There are 10 hidden switches. A switch that is on adds its own fixed numbers to the row, and there is some noise. The rows also spread widely along 13 directions, which tell nothing about the answers.
(in the rows, 128 means zero)
Some rows, each with its switches (1 for on, 0 for off) after it:
[143 136 165 126  98 110 166 116  91 111 143 125 182 102  91 149 147  78
  84 143  90 127 122 100 146 122 156 104 101 101 101  77 143  86 119 139
 115 127 157 106  98]	0 0 0 1 1 0 0 1 0 0
[127 154  84  84 120 130 121 105  92 147 114  82 122 155 140 158  87 129
 132 180 142 149 151 142 173 108 116 128 145  82 146 154  75  83 112 149
 117  93 121  95 145]	1 0 0 0 0 0 0 0 0 0
[ 88 167 158 112  82 110 167 120 151  89 159 160 130  93  85 125 155 112
  72 122 106  74 157 112 128  66 111 139 119 157  89  83 150 112 108 141
 115 139 118 104 107]	0 0 0 0 1 0 0 0 0 1
[150 147 182 110 114  84 149 178 131 185 110 110  74 115 122  98 164  91
 109  88 132  72 165  91  95 132 125 158 130  92  89  66 151 110 148 157
 112 185 115 151 147]	0 0 0 1 1 0 1 1 0 0
[136 137 199 164 127  94 151 120 103 124 157 123 138 124 123 154 190 104
 106 123 134 141 136 102 140 162 149 106 131 130  91 124 148  82 163 109
 141 123 176 105  75]	1 0 1 0 1 0 1 0 0 1
[148 142 125 149  90 121 186  94 137 130  86 114 130 105 132 101 133  92
  68 121  88  86 121  67 118 105 165 109 110  89  87  69 113  96 114 131
 129 113 150 131 133]	1 0 0 1 1 0 1 1 1 0
[130 115 164  99 100 139 141 148 116 173 107  90 127 194 162 127 151  66
 168 145 181  59 128 104 123 158 137  66 122 141 133  85 118  90 210 182
  99 101 113 123 102]	1 1 1 0 1 1 1 1 1 1
[184 146 173  99 157  98 142 177 113 178 125  92 128 140 175  94 127  92
 119 104 146 154 150 140 103 131 124 115 138  94  73 111 140 115 188 144
 114 153 145 137  85]	1 1 1 0 0 0 0 1 1 1
[158 118 173 142 166 101 146 123  97 197 133 116 140 136 161 168 161 121
 127 131 131 151 131 105 126 160 120 131 148 113  99 136 126  77 183 107
 131 145 165 125  87]	0 0 1 1 0 1 0 1 1 0
[174 134 146 108 144 122 122 146 141 181  78 100  84 160 150 134 145 128
 152 136 121 135 130 125 125 158 133 112 153 135 142  66 110 145 162 138
 152 154 128 121  85]	1 1 0 0 0 0 0 0 0 1
[173 147 135  77 193 131 164 185 115 146  93  74 188 116 109 105 122  92
 116 122  79 187 130 182 164 111 138 156 129  48 154 101 126 126 146 165
 101 189 148 133 141]	1 1 0 0 0 0 0 0 1 0
[172 145 136 140 147 113 150 161 129 129 119 138 113 140 146 116 182 126
 144 153 160 129  99  81 150 163 173 114 156 157 115  62 145 149 160 138
 193 100 122  82  93]	1 0 1 0 0 1 0 0 1 0
[122 188 117 116 115 138 158 158 132  85 123  78 108 104 122  65 151  94
 115 121 145  95 145 101 160 118 171 152 128  92 139 117 104 100 117 172
 132 110 125 109 178]	1 1 1 1 0 0 0 1 1 1
[139 126 209 177 142 158 146 102 162 130 104 123 159 115 103 136 190  92
 113 112 108 143 136 120 105 132 144 123 122 133 169 169 111  68 162 102
  86 168 160 133  91]	0 1 0 0 1 1 0 0 1 0
[126 142 156 140 127 115 122 101 112 169 129  96 105 136 145 131 154 107
 119 135 163 123 174 102 125 136 120 143 139  93 126 178  91  40 145 115
  99 127 130 122 148]	1 1 1 0 1 0 0 0 1 1
[154 100 160 139 136 161 183 120 139 136  71 115 212 171 143 109 139  77
 122 147 133 118  87 134 125 122 155  64  92 111 169 112 115  84 204 147
  87  94 119 127 101]	1 1 0 0 0 0 1 1 1 1
[128 167 135  66 118 125 163 151 152 122 130 109 157 142 144  90  94  77
  86 119 152 114 166 152 119  53  96 101 120 124  80 106 136 118 150 156
  86 131 114 115  89]	1 1 1 0 1 1 1 0 1 0
[157 155 123  68 137 117 133 150 134 158 104 112 132 135 127 118 102 109
 111 143 127 141 155 150 132  84 105 135 132 102 126  90 118 124 122 149
 105 156  98 115 120]	0 1 0 0 1 0 0 0 0 0
[129 146 128  94 179 116 142 209 107 161 144 121  91 124 162 132 191 147
 176 134 152 100 130 108 165 161 129 184 189 149 109 101 141 151 184 167
 167 141 132 113 142]	1 1 0 0 0 1 0 0 1 0
[179 125 183 129 132 109 115 136  74 155 154 108 157 127 141 140 163  70
 126 145 146 158 141  88 121 164 153 111 120  94 101 139 121  55 157 131
 100 131 150 121  96]	0 0 1 1 1 0 0 1 0 1
[107 150 118 142 147 111 143  91 119 155 121 120  98 128 132 174 145 176
 121 156 149 142 147 125 166 128 110 165 162 117 152 167  97  79 124  97
 155 108 126  91 150]	0 1 0 0 0 0 0 0 0 0
[122 164 141 109  90 104 145 121 152 164 109 107  76 147 130 112 134 105
 112 121 157  69 169 100 112 104 111 117 131 133 107  76 117 104 134 148
 123 136 100 114 120]	1 0 1 0 1 1 0 1 1 0
[159 121 136  87 168 108 137 130 102 203 122 112 129 143 164 177 130 146
 135 145  92 148 126 135 143 144 101 127 152 127 100  81 114 121 171 127
 144 158 155 129  78]	0 1 1 0 0 0 0 1 0 1
[147 130 141 110 159 115 200 192 145 121 121 179 183 114 134  81 191 107
 109 136 139  76  94  92 132  99 145 145 116 144 107  46 169 138 178 168
 133 120  79 117 142]	0 0 0 0 1 0 1 1 1 1
[179 144 165 135 144 132 143 146 137 147  76  82 142 152 136  96 132  91
 128 130 154 171 127 145 115 129 158 103 120  79 167 149 111  95 162 142
 102 130 117 121 116]	0 0 0 0 1 0 0 1 1 0
[181 123 116  99 144 156 147 139 168 179  59 106 108 158 165 116 145 110
 154 141  93  93 101  92 118 143 143  95 140 167 138  16  97 161 173 151
 151 157 129 136  71]	1 1 1 1 1 1 0 1 1 0
[148 149 173 155 131 157 151 144 125  96 107  73 157 140 117 110 175  76
 148 128 153 151 114 129 152 163 192  89 124 108 178 151 114  89 170 149
 119 110 160 104 109]	1 1 0 0 1 1 0 1 1 0
[150 142 105 120 160 129 152 104 103 165  97  79 135 118 136 169 129 134
 121 149  88 167 126 117 174 137 143 144 147  72 147 125  84  88 121 120
 141 140 170 115 139]	0 0 0 1 1 1 0 1 0 0
[135 152 142  80 160 116 160 192 144 172 110  83  82 142 174  99 129 138
 139  99 118 110 138 154 126 118 109 146 168 126  92  95 141 165 202 167
 138 161 142 139 103]	1 1 1 0 1 0 0 0 0 1

New rows, each followed by its switches (1 for on, 0 for off):
[132 148 150 131 170 144 153 138 112 106 134 100 173 122 115 162 178 123
 146 143 110 172 113 143 186 151 153 128 144 129 167 143 109 102 155 137
 142 133 171 100 102]	0 0 0 0 0 1 0 1 1 1
[163 143 173 106 117 130  85 144 125 152 128 122 107 127  94 147 186  77
 155 141 127 117 168  92 120 151 128 143 136 138 152  94 102  94 115 147
 103 189 123 124 111]	1 0 0 0 0 1 0 0 0 0
[198 122 170 146 123 170 122 116 143 138  78  96 159 147 152  99 129  66
 125 134 129 158 125 115  85 133 163  82 107 101 159 157  83  77 164 127
  77 128 140 141  85]	1 1 0 1 0 0 0 1 0 0
[154 143 149 123 122 129 142 131  99 131 141 107 153  77 125 112 160  73
  90 115  93 120 156  84 124 119 150 159 121  66  92 139 106  61 118 139
  86 155 172 149 163]	1 1 0 0 1 0 1 1 0 0
[141 124 135 116 130 151 126 105 159 191  92 120  90 131 159 151 160 128
 144 126  81  82 146  89  99 125 103 140 153 161 126 106  75 110 155 130
 113 177 147 155  99]	1 0 0 0 1 1 0 1 1 0
[161 155 122  63 141 154 115 180 159 134  91 101 117 153 132  97 164  86
 173 144 138  97 145 122 141 130 131 119 127 159 173  58  87 144 140 180
 117 163  88 128 116]	1 1 0 0 1 0 1 1 1 1
[134 146 154  93 109 121 133 154  85 115 158  96 140 113 102 146 188  71
 141 140  90  96 137  85 170 165 160 119 121 128 107  54 117 105 126 178
 131 153 169 122 116]	1 0 1 0 1 0 1 1 1 1
[100 129 222 156  81 120 170 127 128 144 121  90 127 177 126 127 153  78
 128 107 177  78 129 132 106 145 139  63 113 127 135 135 152  73 220 160
  96  97 138 113  83]	1 0 1 0 0 1 0 1 0 1
[140 187 167 125 133 111 139 131 153 102 132 112 141 113  88  91 160  86
  95 121 166 148 177 135 134  99 130 136 107 113 155 132 116  75 104 124
 106 151  96  99 129]	0 1 1 0 1 0 0 1 1 1
[106 153 173  89 109 142 121 173 108 114 159  82 105 117 124 131 163  90
 151 113 100 100 157 131 137 135 130 139 150 131 110 141 118 116 161 185
  95 162 173 137 106]	1 0 0 0 1 0 0 0 0 1
[119 120 188 139 134 167 182 167 156 125 108 112 149 124 144 109 183  98
 134  98 108  77 102 120 109 131 152 121 134 141 135 135 141 116 218 163
  99 142 164 152 112]	0 1 0 0 1 1 1 1 0 0
[113 183 155  47 105 118 100 164 114 117 186  95 100 111 115 159 153  84
 138 115 116 101 205 130 146 115  86 136 147 164  82  99 112 120 110 165
 105 189 164 125  81]	1 1 0 0 1 1 1 1 0 0
[118 174 134 119 109  93 171 145 149 158  95  78  58 158 171  92 109 125
 102 100 194 100 161 132 122 104 125 112 156  96  87 121 137 116 168 140
 142  94 119 108 133]	1 1 0 0 1 1 1 0 0 1
[158 119 161 119 120 193 101 137 121 120 124 102 149 112 142 119 172  69
 156 143  82 117 132  91 108 142 160 130 134 130 142 165  71  85 153 158
  70 157 172 155 111]	1 1 0 0 1 0 0 0 1 0
[157 123 122 114 155 116 154  96 110 148 126 163 198 111 109 153 148 116
  86 177 101 146 121 100 156 105 127 144 113 105 127  76 119  77 111 111
 122 131 111 100 133]	0 1 1 0 0 0 0 0 0 1
[127 138 139  96 113  99 167 145 116 165 143 141 123 115 163 123 132 106
  91 120 113  77 146  87 113  94 110 136 146 126  33  73 149 115 162 147
 120 133 139 127 101]	1 0 0 1 0 1 0 0 1 1
[142 136 183 155  84  88 118 114  92 163 135 127  81 133 114 155 191 100
 136 145 163  90 148  58 121 181 157 115 132 126 112  92 127  73 132 132
 144 117 123 103 123]	0 0 0 0 1 0 0 1 1 0
[202 172 185 128 158 132 113 187 163 115 108 113 129 121 120  74 193  68
 134 106 173 166 156 110 110 143 163 129 127 124 152 118 118 108 135 136
 116 172 113 123 109]	0 1 0 0 0 1 1 1 1 1
[150 147 158 125 113 125 170 121 176 141  72 123 131 134 110  91 133  98
  87 117 127 107 134 127 103  89 136 106 101 111 150  72 125 109 139 135
 107 143  93 123 119]	0 1 0 0 1 0 0 1 0 1
[ 88 140 150 114  74 123 173 108 107 147 120  63  88 132 156 152 114 117
 106 103  77  74 138 126 132 122 127  94 142 104  68 116 115 104 169 159
 119 115 203 143 101]	1 0 0 0 1 0 1 1 0 1
[136 126 128 143 130 162 148 106 101  93 156 139 178  92 139 167 182 111
 127 169  95 122 100  67 163 145 167 125 137 152 119 134 102  82 139 125
 137  98 182 106 102]	0 1 0 1 1 1 0 1 0 0
[145 118 188 113  71 115 128 139  76 141 152 122 135 132 107 166 163  65
 133 150 114  95 122  78 131 162 163  81 126 129  82  55 154 104 148 166
 121 129 164 108  75]	0 0 0 0 1 1 0 0 0 0
[101 129 149 144 136 106 239 108 133 154 107 130 185 118 139 113 108 125
  46 105 112 107 119 146 127  61 115 130 125  73  77 126 168  88 186 121
 106 107 147 118 134]	1 1 0 0 0 1 0 0 1 0
[169 131 145 123 151 101 145 134 120 177 100 125 137 137 112 143 190  94
 132 144 143 115 136  84 151 160 144 129 122 111 147  40 121  91 137 130
 140 153 110 110 138]	1 1 0 0 1 1 1 1 0 1
[148 152 118  58 116 156 102 148 155 177  88  67  66 144 151 111 125  98
 159 124  92  79 166 111 114 123 108 133 141 138 144  70  62 128 136 175
 101 191 122 156 116]	1 1 1 1 1 0 0 1 0 1
[132 118 131 102 189 108 197 144 115 164 107 128 211 138 106 134 147 117
 105 151 109 139 108 153 174 102 114 153 114  82 159  82 143  96 172 145
 109 145 103 108 149]	1 0 1 0 1 0 0 0 0 1
[157 123 107 133 151 104 166 132 112 159 112 151 147 151 157 125 172 127
 130 176 176  97 103  72 153 142 146 125 131 133 124  77 124  99 161 136
 161  77  84  95 144]	1 0 1 0 1 0 1 1 1 0
[138 106 177 136 124 141 129 126  91 139 151 150 186 103  99 143 190  75
 121 151 110 102 136  82 123 133 139 162 115  99 139 154 115  43 146 146
  65 145 133 135 158]	1 0 0 0 0 0 0 0 0 0
[171 147 139  92 191  98 151 185 113 170 120 126 159 109 108 121 185 102
 132 131 128 140 142 117 163 139 132 178 135  93 143  57 138 113 141 149
 132 183 109 116 159]	1 1 0 0 0 1 0 1 0 1
[134 150 194 141  95 111 137 119 103 114 153 110 157 106  76 141 185  56
 107 122 125 121 159  93 138 140 156 114 105 104 127 109 128  55 120 138
  95 151 157 108 115]	1 0 0 0 1 1 0 1 0 1
[127 178 104  78  99 118 113 124 114 129 121  71  73 152 138 146  97 125
 136 155 143 138 166 144 163 118 123 105 154 124 121 109  94 126 106 149
 146 111 134  90  99]	1 1 0 0 1 0 0 0 0 0
[157 107 153  60 124 146  73 156  88 193 136 109 121 152 136 172 172  80
 196 166 114  87 156  98 128 171 107 132 138 152 148  88  82  95 158 179
  84 180 124 145 109]	1 1 0 0 1 0 0 1 0 0
[143 133 133 112 148  74 150 129  96 200 116 105 107 161 153 147 137 127
 124 150 171 125 144 112 151 148 115 129 144 100 111  82 131  92 163 123
 146 115 105  97 124]	1 1 1 1 1 0 0 0 0 1
[139 135 135  85 100 118 123 114  70 186 107  40  98 163 154 174 103  94
 144 139 105 127 153 131 156 164 134  84 138  73 105  98  83  85 143 160
 119 128 185 132 106]	1 1 0 0 0 0 1 1 1 1
[151 137 118  95 136  95 135  90  98 159 131 123 152 130 129 182 131 113
 100 162  90 154 151 110 160 118 109 112 131 118  87  74 102  93 105 109
 134 143 151 107  82]	1 0 0 0 1 0 1 0 1 1
[177 119 149 117 130 133 168 125 136 145  95 127 183 128 151 101 111  88
  80 132  87 146 113 126  97  84 139  99 111  92  92 104 128 106 166 133
  89 132 140 135  86]	1 0 0 0 1 0 0 0 0 1
[138  98 152  98 124 101 127 100  83 232 128 118 122 160 163 189 135 121
 133 152 106  94 143 100 117 148  87 120 140 119  87  93 106  74 179 134
 108 143 141 138  97]	1 0 1 0 0 0 0 1 0 1
[127 149 183 109 149 128 152 170 138 118 127 112 164 116  71 125 193  80
 139 117 117 111 148 143 153 134 126 148 109 135 184  88 133 108 148 159
 100 188 118 120 121]	1 1 0 1 1 0 0 1 0 0
[139 164 139  91 105 134  98 119 138 142 125  92  56 109 118 148 159 116
 137 122  59 103 169  95 138 145 127 140 155 156 108  59  79 133  94 142
 148 193 174 132  89]	1 1 1 0 0 0 0 0 1 1
[149 153 156  83  98 168 100 187 127  88 152 113 100 121 151 121 162 101
 171 138 112  97 124 107 121 144 153 108 152 192 106 103 115 162 157 187
 133 134 159 127  64]	0 1 0 0 0 0 0 1 0 0
[130 138 131  92 118 102 175 136  89 174 107  73 115 158 160 162  89 126
 117 136 117 135 118 150 159 131 135  81 156  95  73  74 149 136 173 152
 155 104 175 102  78]	0 1 0 0 1 1 0 0 1 0
[150 179  96  96 145 141 142 153 113  81 143 102 154  94  98 124 167 103
 130 156 101 144 127 102 196 126 167 153 135 118 146  80 101 120  90 162
 155 138 148  92 144]	1 0 1 0 1 1 0 1 0 0
[171 158 155 120 134 157 153 161 189 107  88 127 152 117 117  58 168  71
 111 111 131 113 135 114 101  93 152 123 109 134 157  89 119 119 147 151
  95 159 102 129 117]	1 1 0 0 1 1 0 1 0 1
